There are 3 nested groupings, the coarsest first. Each group lies inside one group of the grouping before and may be the whole of it. The rows also spread widely along 13 directions, which tell nothing about the answers.
Known rows, each followed by its group in each grouping:
-159; 62; -68; -94; -81; 173; 274; -50; -145; -162; 40; -90; -29; -126; -167; 142; -33; 63; -26; -56; 17; -142; -92 => Z_203 Z_544 Z_940
-144; 16; -15; 100; -72; 170; 172; -32; -239; 80; 212; 261; -81; 10; -3; 80; -38; -34; 302; -122; 39; -128; 21 => Z_203 Z_43 Z_998
149; 91; -40; -257; -88; 9; 34; -71; 111; -74; -51; 125; 153; 4; 108; -188; -65; 214; 181; 246; -145; -16; -133 => Z_203 Z_155 Z_951
6; 134; 64; -240; -98; 13; -6; 11; -170; -94; 100; 229; 112; -15; -135; -73; -86; -90; 20; -104; 124; -249; 169 => Z_565 Z_954 Z_664
-90; 73; 199; 57; -38; -93; 130; 43; 149; -175; 96; -162; -40; -294; -109; 89; 214; 133; -198; 143; -98; -25; -144 => Z_637 Z_208 Z_145
74; 39; 184; -136; 23; -3; 29; -90; 93; -93; 56; -32; 46; -341; 63; 40; -42; -33; 29; 95; -25; -76; -55 => Z_565 Z_721 Z_724
82; -2; 18; -263; -65; 69; 8; 44; -120; -111; 59; 70; 155; 72; -209; -71; -60; -29; -31; 18; -32; -170; 115 => Z_962 Z_124 Z_471
145; -7; 317; -331; -154; 82; 59; 43; -312; 8; 304; 298; 57; -167; -164; 25; -232; -198; 249; 78; -47; -382; 252 => Z_203 Z_155 Z_53
62; 78; -41; -356; 151; 77; 26; -100; 45; 47; 1; -10; 90; -177; -143; 43; -127; -53; 146; 7; -124; 4; -13 => Z_203 Z_544 Z_782
114; -91; 85; 87; -137; 67; -148; 22; -10; -179; -10; 164; 23; 26; 22; -65; 158; 29; -121; 11; -18; -108; -57 => Z_565 Z_818 Z_865
-237; -58; -216; -46; 233; 269; -72; -144; 88; -144; 24; -55; -63; -132; -21; 95; 153; -91; -87; -31; -48; 67; -145 => Z_962 Z_124 Z_848
106; -258; 190; -101; 38; 52; -2; 66; -274; -111; 193; -86; 56; 161; -358; 16; -21; -54; -140; 70; -137; -140; 177 => Z_203 Z_43 Z_974
-80; -218; -88; 165; 403; 168; -191; -209; -9; -52; 118; 111; -78; -62; 63; 121; 83; -198; 6; -195; 70; 88; 130 => Z_637 Z_630 Z_550
178; -97; -106; -127; 123; 181; 24; -199; 112; -102; -68; 43; 150; -32; 103; -46; -90; -41; 32; 13; -16; 113; -76 => Z_962 Z_898 Z_828
-62; 126; 10; 4; 113; 94; -42; 43; 337; 233; -92; 12; 32; -149; -138; 45; 151; -142; 41; -141; -136; 232; -355 => Z_565 Z_721 Z_261
96; -92; 192; 35; -69; -150; -238; 99; -140; 4; 33; -100; 36; 110; 71; -114; 4; 163; 163; 392; -118; -162; 38 => Z_203 Z_155 Z_845
-3; -32; 108; 199; -15; 33; -223; 31; -140; -8; -164; -75; 41; 137; -82; -39; 49; -43; -11; 20; 126; -183; -108 => Z_203 Z_43 Z_81
35; 143; -223; 8; 103; 42; -178; 19; 243; 412; -156; 68; 2; -38; 53; 45; -8; -44; 360; -150; -61; 198; -143 => Z_637 Z_630 Z_550
-38; -21; 5; 7; -178; 165; 50; -14; -53; -189; -3; 26; -15; -111; 53; 25; 51; 40; -90; 6; 32; -143; -128 => Z_565 Z_721 Z_724
-201; 61; 65; 92; 90; 118; -196; 97; -138; 153; -50; 70; 64; 173; -224; 2; 77; -281; -43; -198; 157; -129; -56 => Z_565 Z_954 Z_664
52; -46; 71; -28; -15; -219; -28; 65; -52; -35; 115; -162; -153; -100; -79; 52; -99; 122; 1; 8; -49; -30; 230 => Z_203 Z_155 Z_951
192; 6; 284; 203; -163; -8; -20; 229; 117; 96; -85; 28; 158; 104; -272; -29; 137; 10; -25; -47; -61; -52; -208 => Z_962 Z_124 Z_471
79; -28; 118; -92; 138; 70; 246; 26; -117; 66; 89; 41; 252; 77; -378; 69; -15; -5; 184; -72; -123; -38; -186 => Z_565 Z_721 Z_724
207; -133; 40; 262; -141; 61; -11; 24; 172; 62; 11; 62; -20; -21; 199; 7; 91; 148; 203; 102; -144; 135; -183 => Z_962 Z_898 Z_828
53; -196; 5; -33; 233; -139; -96; -104; -141; -87; 70; -217; -39; 45; 38; -2; -153; 63; -11; 97; -13; 43; 268 => Z_203 Z_155 Z_845
109; 224; -84; -89; 60; -107; -36; -60; 4; 53; -185; -144; 1; -294; -263; 197; -112; 44; 262; -230; 98; -136; -128 => Z_203 Z_43 Z_81
-48; 51; 59; -243; 53; 198; -370; -48; 68; 82; -185; -57; 76; -144; 83; -79; -57; -365; -83; 105; 70; -103; -98 => Z_565 Z_721 Z_261
-204; -129; -242; -101; 96; 170; -64; 11; -342; 172; 131; -176; -201; -45; -118; 261; -151; -190; 126; -133; 19; -88; 249 => Z_637 Z_208 Z_145
51; -363; -40; 143; -185; 369; 135; -15; -127; 82; 101; -121; -160; -60; 233; 173; -73; -5; 64; 174; -147; 50; -57 => Z_637 Z_208 Z_145
160; 250; 122; -229; -62; 16; 46; -106; 11; 20; -129; 218; 311; -118; 73; -124; -166; -38; 222; 74; 140; -205; -79 => Z_637 Z_208 Z_145
127; -221; -73; 154; 127; 36; -226; -25; -337; 22; 53; 147; 54; 217; -57; 56; 14; 18; 320; -78; 2; -133; 94 => Z_565 Z_818 Z_865
-109; -25; -128; 7; 39; 219; -114; -106; 53; -181; 105; 273; 4; -70; 116; -26; 207; 28; 123; 51; -79; -47; -110 => Z_962 Z_124 Z_471
19; 81; 222; -107; 40; 48; -170; -7; 166; 69; 50; 79; 95; -178; 68; -72; 63; -186; 96; 220; -70; -41; -100 => Z_962 Z_898 Z_828
204; -148; -153; -78; -227; 189; -253; 138; -88; 53; -98; 86; 2; 142; -108; -3; -15; -21; 46; -118; -98; -85; -25 => Z_565 Z_721 Z_724
10; -68; 219; 49; -53; 206; -172; 106; -254; 385; -139; 41; 179; 415; -38; -171; -219; -373; 62; 50; 141; -135; 27 => Z_203 Z_43 Z_974

New rows. What belongs after each?
-82; 74; -130; -28; 4; 73; -321; -19; 81; 175; -318; -215; 92; 118; 316; -173; -49; -31; 31; 291; 93; 2; -130 => Z_637 Z_630 Z_550
120; -36; -195; -325; 188; -119; -352; 63; -221; 90; 2; 12; 177; 222; -276; -67; -55; 46; 296; 33; -158; -101; 148 => Z_565 Z_721 Z_724
96; 222; -1; -174; 148; 130; 49; -146; 230; -55; -98; 263; 287; -182; -112; -31; 48; -29; 224; -78; -3; -31; -313 => Z_962 Z_124 Z_848
55; 3; 75; 45; -84; -186; 129; 0; 32; -168; 224; 242; 25; 9; 120; -133; 68; 260; 45; 20; -81; 55; 139 => Z_565 Z_721 Z_724
46; -167; 300; -65; 8; 64; -112; 175; 126; 125; -126; -412; 176; 147; -123; -129; 97; -71; -281; 436; -245; 84; -283 => Z_565 Z_721 Z_724
90; -142; -288; -366; 79; 123; 39; -64; -131; -56; 248; 273; 19; 105; -122; -19; -32; 50; 140; -94; -251; 88; 201 => Z_565 Z_818 Z_865
-216; 29; 255; 69; 38; 64; 72; 39; -101; 97; -10; -164; 83; 32; 31; -43; -39; -183; -105; 134; 120; -87; -95 => Z_565 Z_721 Z_724
45; -5; -12; -109; 112; 38; -135; -46; -6; 183; -67; -12; 98; 49; 110; -71; -191; -172; 130; -1; 77; 30; 146 => Z_962 Z_124 Z_471
-42; -51; -141; 39; 11; -150; 295; -42; -96; -218; 78; -135; -53; 135; -44; -20; -67; 346; -89; -45; -17; 85; 131 => Z_203 Z_155 Z_951
-152; 183; 88; 39; -195; 150; 457; -4; 66; 76; 194; 239; -60; -237; 28; 104; 0; 60; 238; -77; -69; 5; -173 => Z_203 Z_544 Z_940
33; -221; -207; 74; 60; 253; -53; -137; -3; -38; -5; -2; -3; 38; 216; 26; 73; 132; 198; 153; -148; 99; -218 => Z_565 Z_954 Z_664
-54; 141; 8; 121; 221; -276; -130; 13; -69; 73; -74; -147; 28; -7; -140; 59; -99; -50; 75; -267; 249; -47; 228 => Z_962 Z_124 Z_471
-106; 7; 99; 85; 148; -38; 210; -28; -85; 27; 87; -123; -36; -64; -165; 136; -67; 1; 73; -84; 32; -22; -21 => Z_203 Z_155 Z_951
269; 76; 28; -35; -56; 62; -220; -44; 143; 1; -291; 73; 240; -66; 55; -85; 7; 54; 185; 70; 5; -98; -327 => Z_565 Z_721 Z_724
-130; -68; 288; -157; 149; 104; 369; -35; -55; 16; 423; 239; 107; 32; -131; -61; 13; -61; 83; 174; -242; 67; 16 => Z_203 Z_155 Z_845
-172; 243; 86; -113; 146; -122; 135; -58; -340; -45; 24; -67; 159; -102; -208; 85; -176; -70; 198; -125; 284; -337; 69 => Z_565 Z_721 Z_724
-36; -54; 217; 342; 190; -10; 47; -24; 167; 99; -60; 5; 138; 171; 81; -111; 57; -92; -96; -51; 105; 195; -72 => Z_962 Z_124 Z_471
-118; 194; -19; -60; -213; 2; -222; 9; -20; 90; -222; -60; -57; -64; 354; -137; -150; -155; -93; 60; 275; -142; 91 => Z_565 Z_818 Z_865
53; 18; 16; -72; -69; 133; 34; 4; -228; 87; -61; 17; 103; 16; -51; 55; -126; -78; 198; 0; 77; -202; -66 => Z_565 Z_818 Z_865
-103; 190; -68; -99; 75; -205; 80; 28; -147; 207; 71; -56; 76; 39; -15; -10; -139; 126; 393; 49; 24; -34; 74 => Z_565 Z_954 Z_664
26; 10; 198; -18; -83; 97; 50; 5; -19; 20; -35; 31; 144; 55; 25; -101; -22; 3; 59; 210; -50; -90; -130 => Z_203 Z_544 Z_940
-28; 138; -179; 188; -185; -166; -62; 74; 100; -125; 41; 172; -128; -34; 99; -36; 141; 303; 104; -148; 27; 4; 64 => Z_962 Z_124 Z_848
-44; -271; 188; 68; 125; -109; -112; 81; -208; -125; 347; -70; -193; 7; -208; 95; 74; -3; -91; 50; -148; -81; 317 => Z_203 Z_155 Z_951
70; -204; 234; 160; -207; 243; -196; 31; -93; -80; 146; 291; -36; -39; 205; -41; 197; -77; 78; 226; -106; -192; -103 => Z_565 Z_818 Z_865
85; 29; 48; -266; -281; -19; -107; 272; -39; 104; -94; -343; -19; -48; -278; 42; 11; 29; -125; 187; -193; -136; -95 => Z_565 Z_818 Z_865
-127; -51; -127; 126; -3; 131; 115; -18; -277; -50; -127; -191; 74; 189; -88; 66; -60; 32; -72; -57; 175; -127; -49 => Z_637 Z_208 Z_145
115; 1; -338; -321; -144; 155; -120; 114; 46; -29; -125; 17; 147; 249; -226; -124; 70; 162; 20; 39; -237; 20; -129 => Z_962 Z_124 Z_471
269; -24; 2; -66; -66; -43; -24; -15; -116; -103; -85; 4; 163; 22; -51; -18; -165; 119; 163; -11; 79; -176; 67 => Z_962 Z_124 Z_848
-108; 114; -76; 86; 144; -254; 201; -105; 14; -79; 130; 184; 147; 244; 208; -244; 10; 319; 129; 34; 39; 189; 110 => Z_565 Z_954 Z_664
-64; 98; -36; -105; 232; -182; 157; -4; 4; 180; 136; -37; 50; -36; -183; 69; -76; 17; 143; -123; -57; 151; 153 => Z_637 Z_208 Z_145
42; 0; -197; -10; -174; 317; -296; -7; 170; -215; -40; 365; -49; -141; -14; 15; 297; 12; 34; -103; -104; -119; -244 => Z_962 Z_124 Z_848
38; -31; -85; -197; 143; -72; 108; -55; 180; -46; 140; -65; -30; -122; -80; 1; 40; 206; 59; 123; -313; 223; -56 => Z_203 Z_155 Z_53
-147; 180; -74; 39; 95; 46; -41; 42; 26; 123; -48; 208; 62; 141; -244; -27; 109; -42; 147; -217; 5; -7; -179 => Z_203 Z_155 Z_951
52; -35; -210; -218; -5; 12; 93; -136; 15; -48; 44; -166; -107; -288; 176; 117; -175; 128; 87; 69; -57; 66; 139 => Z_637 Z_208 Z_145
-50; -110; -231; -85; 289; 87; 176; -172; -287; -10; 71; -47; 103; 120; -115; 113; -174; 14; 172; -138; 55; 12; 146 => Z_637 Z_208 Z_145
-175; 40; -107; -246; -293; 210; 71; 48; -81; -133; 69; -27; -141; -99; 15; -8; -28; 3; -168; 89; -65; -130; 62 => Z_203 Z_544 Z_940
-2; 225; 67; -134; -98; -5; 266; -94; 38; -88; 25; 86; 56; -213; -9; -7; -89; 91; 108; -12; 56; -113; -93 => Z_203 Z_43 Z_998
-117; -12; 46; -48; 78; -65; 120; -49; -236; -109; 51; -244; 12; -10; -80; 55; -116; 84; 23; 121; 44; -140; 116 => Z_203 Z_544 Z_940
-115; 196; -35; -195; -84; 47; 22; -18; 24; 147; -124; -287; -65; -294; 151; 80; -219; -116; 26; 92; 155; -111; 23 => Z_637 Z_630 Z_550
-22; -177; 221; 95; -84; 130; 69; 44; -58; -133; 225; 119; -77; -15; -79; 16; 116; -11; -111; 69; -133; -58; -12 => Z_203 Z_155 Z_845
34; 115; 97; -127; 218; -208; -265; 58; 69; 84; -188; -173; 316; 288; -167; -257; 14; -64; -74; 171; 31; 30; -22 => Z_962 Z_898 Z_828
-10; -182; 37; 165; -83; 397; -234; 8; -86; 71; 22; 168; -156; -137; 36; 170; -12; -382; 20; -230; 123; -164; 29 => Z_962 Z_124 Z_848
-53; 187; -145; 153; -9; -115; 92; 91; 60; 143; -224; -193; 72; 157; -153; 12; -32; 75; 15; -224; 139; 108; -139 => Z_962 Z_898 Z_828
80; 27; -168; -16; -379; 259; -140; -63; 3; -133; -219; 49; -140; -195; 305; 14; -90; 64; 39; 24; 111; -196; -146 => Z_203 Z_155 Z_845
-41; 158; 142; 55; -188; -30; 180; 59; -97; -184; 96; 349; 118; 93; -153; -103; 59; 16; -174; -232; 180; -173; 112 => Z_637 Z_208 Z_145
-88; 46; -109; 21; 1; 107; -185; 29; -127; 230; -176; -104; 29; 118; 67; -3; -173; -187; 135; -72; 191; -82; 61 => Z_962 Z_124 Z_471
71; 10; -83; -168; 169; -72; 107; -168; -63; -129; -78; -167; 108; -63; -32; 17; -226; 5; -141; -113; 161; 10; 207 => Z_637 Z_208 Z_145
72; 128; -127; -187; 150; -188; 168; -86; 80; 120; -103; -241; 135; -17; 36; -38; -231; 171; 149; 19; 8; 177; 10 => Z_565 Z_954 Z_664
-33; 255; -139; 64; -302; 41; 67; 41; 54; 22; -4; 361; 1; -50; 192; -73; 8; 159; 299; -113; 89; -99; -71 => Z_962 Z_124 Z_848
219; -277; 90; 155; 13; 9; -112; -40; -273; -174; 70; 122; 87; 227; 7; -52; -74; 42; 0; -64; 107; -141; 233 => Z_565 Z_954 Z_664
134; 271; 64; -44; -90; -275; 75; -22; -84; 138; 14; 117; -60; -269; 28; 95; -344; 32; 370; -287; 240; -160; 273 => Z_203 Z_155 Z_845
